There are 4 ways to turn a row about zero (a turn may also mirror it). The second row of each pair is the first, turned, with some noise. The first 40 pairs use one turn. New pairs use 3 turns, one after the other, and a turn may come again.
In the rows, zero is written as 128.
Known pairs, each followed by its turns in order:
[ 99 137 170 103 149 114 110 146 121]
[160 123 129 126 162 134 115  99 160]
z719

[135 146 130 120 130 118 134 161 139]
[136 117 116 123 108 123 105 137 117]
z839

[ 61 158 117 154 133  95 101 118 141]
[ 60 141 126 124 142 108 168 146  88]
z464

[127 107 136 119 199 154 125 146 145]
[133 107 117  80 163 115  81 146 114]
z719

[145 105 123 127 144 129  57 110  57]
[194 146 171 116 154 111 170  83 122]
z839

[ 92 143  91  57 120 133 155 162 112]
[167 117 131 124 106  89  55 102 122]
z908

[136  84 104 171 199 134 137 165 151]
[126  96  94  96 138 148  74 162  69]
z719

[136 178  79 129 105 124 102 119 135]
[103 141 166 183 127 147 145 119 110]
z464

[114 142 118 134 118  57 123 127 111]
[103 151 105 131 103 146 166 150 100]
z464

[136 132 141 142  95 109 115 162 149]
[140 124 110 132 123 164  94 115  97]
z839

[102 101 103 160 129 137  57 114 107]
[184 113 156 101 109 167 150 162 123]
z719

[135 133 134 131  92 107 138 119 141]
[118 139 131 131 133 154 103 134 128]
z839

[ 94 120  94 155 124 145 119 129 135]
[118 142 152 118 172 123 140 133 115]
z464

[123 157  58 171 121 120 117 144 142]
[119 172 166 166 155 142 133 146  80]
z464

[169 139 128 128 128 137 137 119 167]
[101  87 138 123 138 149 111 144 110]
z839

[ 57 153 133 192 120 193 111 133  91]
[114 159 193  69  87  67 163 145 161]
z908

[123 126 199 131 161 158 114 129 135]
[142  97 122 130 142 113 191 134 177]
z908

[115 105 123 139 139 127 118 134 106]
[141 129 117 104 144 123 139 118 109]
z464

[133 131 127 136 129 161 149 142 124]
[122 136 133 130 133  87 134 142 126]
z908

[134 142 140 121 118  85 155 121 162]
[116 125 128 140 108 165  94 165 146]
z839

[127 163 134 134 199 131 125 108 180]
[124  71 117 144 108 134 173 190 115]
z839

[135 118 148 138 125 148 140 110 109]
[135 137 125 106 125 120 120  96 153]
z464

[ 85 110 122 116 117 115 145  74 118]
[136 148 152  97 117 123 159  83 109]
z719

[134 111 104 131 117 136 172  88 154]
[101 140 136 110 101  95 138 114  86]
z719

[111 108 146 159 116 158 120 119 127]
[152 158 134 113  96 139 119 131 133]
z719

[ 93 139 104 159 138  64  72 148  95]
[111 151 101 135 132 116 174 134  43]
z464

[ 66 150 118  78 185 119 149 131 169]
[218 137  97 109 120 122  92 141 164]
z908

[140 132 134 105 135 126 151 106 131]
[119 114 128 119 111 145 122 131 146]
z464

[199 137 139 138 122 166 116 101 119]
[111  90 186 119 160 124 133 120  94]
z839

[137 134 123 170 124 123 121 115 106]
[122 164 119 132 126 130 126 104 116]
z464

[ 57 160 129 131 126 198 143 135 151]
[166 144 136  62 123  59 143 131 155]
z908

[103 139 161 125  75 145 136 144 161]
[119 107 130  80 170  99 129 106 129]
z908

[138 119 154 136 129 113 134  61 108]
[115 178 171 114 144 136 148 119 113]
z719

[ 88 109 128 122 128 199 127 180 121]
[153 105  84  79  90 123  99 135 171]
z719

[112 128 140 150 155  57 181 141 116]
[101 126 105 143 155 179 118  79  90]
z719

[132 109 173 144 102 108 125  79 196]
[108 109  75  75 174 178 166 129 135]
z908

[142 179 130 119 169 154 175 137 113]
[146 164 106 164 124  76 122 130 151]
z908

[126 164  77 160 104 148 159 110 119]
[102 144 123 152 184  95 108 159 117]
z839

[190 108 123 138 110 111 120 124 139]
[131  96 151 122 162 158 104 115 121]
z839

[137 122 106 124 145  75 112 131 134]
[140 140 133 155 130 182 101 134 122]
z908

New pairs. What belongs after each?
[170 199 165 111 130  93 151 121 156]
[156 159  71 151  90 190 102 152 130]
z839 z464 z464

[ 82 123 139 173 136 103 126 131 145]
[161 125 115 180 138 107 152 123 141]
z839 z839 z839

[129 138 118 134 143 149 135 140 140]
[119 101 124 132 114 125 146 128 125]
z719 z908 z908

[ 95 111  78 168 120 130 114 157 103]
[142 133  62 156  97 111 150 157 140]
z464 z839 z464

[143 114 121 157  80 199 134 126 133]
[162 155 131 101 142  87 157 130  76]
z719 z839 z839

[ 93 128 145  84 108 158 134 166  57]
[131 115 136  92  73  89 113 118  61]
z839 z839 z839

[160 109 162 119 168 104 134 137 141]
[105 110 136 148 154  99 104 162 103]
z464 z719 z908

[199 120 140 128  97  93 134 135 141]
[ 87 150 115 116 145 112 170  71 116]
z719 z719 z839

[118 126 141 129 161 138 199 162 167]
[ 77 163 107 145  97 127 165 167 115]
z839 z719 z719

[150 138 126 131 119 161 158 134 134]
[122  91 122 139 118 117 123  97 135]
z719 z908 z464

[128 199 119 126 135 156  98 145  61]
[179 110 152  83  88 107 134  71  99]
z464 z908 z719

[127 133 114  96 143 125 144 129 123]
[140 103 148 110 133 134 131 130 129]
z719 z464 z464

[145 113 109 118 163 117 116 109  95]
[173 128 110 122 100 143 120 124 107]
z719 z719 z908

[112 152 118 130 144 118 149  75 133]
[108 134 168 133 155 133 160 140 148]
z908 z908 z719

[ 94 122 130 135 130 170 161 182 130]
[109 137 128 134 152 138  74 128  64]
z464 z719 z464

[129 123 154 132 116 124  80 121 166]
[143  96 136 132 156 123 151  91 141]
z908 z719 z719

[135 161 155 167 118 152 117 139 119]
[ 89 129 155 143 125 123 156  96 143]
z839 z464 z719

[132 109 130 119 184 183 137 111 142]
[165 100 143 138  91  80 104 125 111]
z839 z839 z719

[119 125 127  79  75 145  96 179 130]
[110  72 154 114 107 181 159 134 161]
z464 z719 z719

[114 123 122 149 133 148 158 154 124]
[151 137 104 128 118 148 130 150 163]
z719 z719 z464

[102  89 115 140 141 136 109  98 139]
[140 125 152 152 114 144 135 155  87]
z839 z908 z464

[122 140 159 124 142 123 140 135 122]
[149 118 106 138 124 111 140 126 117]
z908 z464 z839

[141  82 133  57 131 151 136 131 131]
[148  96  87 161 144 101 117 177 125]
z719 z839 z719

[134 129 123 145 126 151 116  93 107]
[123 135 160 131  90 143 142 141 127]
z464 z719 z839

[199 124 117 103  76 136 112 102 126]
[105 156 123 100 117  73 130  83 177]
z908 z719 z719

[121 113 130 122 114 166 163 138 169]
[115 107 144 122 136 114 138  73 144]
z719 z908 z464

[145 159 136 130 147 124 131 146  88]
[140 133 123  93 119 122 160 155 144]
z839 z908 z908

[112 170 131 138 147 106 157 114 133]
[123 155 113 104 142  85 141 127 117]
z908 z464 z464

[183 117 132 103 139  86 129 143 124]
[169 157 155  93 108 101 136 121 110]
z719 z464 z839

[133 124 136 118 140 181 118 131 122]
[121 118 116 154 153  97 124 123 126]
z908 z839 z464

[127  90 118 104 110 119 186 147 126]
[115 113 135 156 110 121  96 167  79]
z719 z839 z464

[122 122 134 167 162 186 127 130 187]
[164  92 104 117 129 117  59  90 107]
z464 z719 z464

[142 136 110 148 103 146 159 124 112]
[141 159 110 133 129 108 128 157 105]
z719 z839 z839

[137 132  97 152 120 152 143 130 133]
[134 138 143 107 113 147 160 108 141]
z719 z908 z839

[153 154 151 128 108 109 143  86 111]
[124 163  97 147 113 122 158 123 161]
z464 z719 z464

[127 154  89  91 136 106 110 126  82]
[141  54 127 148 136 118 123 155 113]
z719 z464 z464

[123 147 126 128 117  89  87 128 132]
[129 115 157 142 116  92 146 119 102]
z719 z719 z464

[143 125 154 133 103 102 118 103  63]
[140 140 109  80 155  83 174 127 142]
z464 z464 z908

[152 101 179 147 121 144 127 134 158]
[112 117 151 119 137  74 143 124  91]
z464 z908 z839

[139 139  66  66 127 119 140 121 128]
[159 127  79 158 146 180 137 108 120]
z464 z464 z908

[130 109 138 199 148 108 123 109 114]
[133 181 152 159 163 121 151 112 110]
z719 z464 z719

[136 135 135 152 129 113 115 132 129]
[109 129 140 141 121 113 134 118 136]
z464 z908 z464

[129 152 127 145 115 122 108 117 133]
[123 139 144 150 146 133 145 126 143]
z839 z464 z719

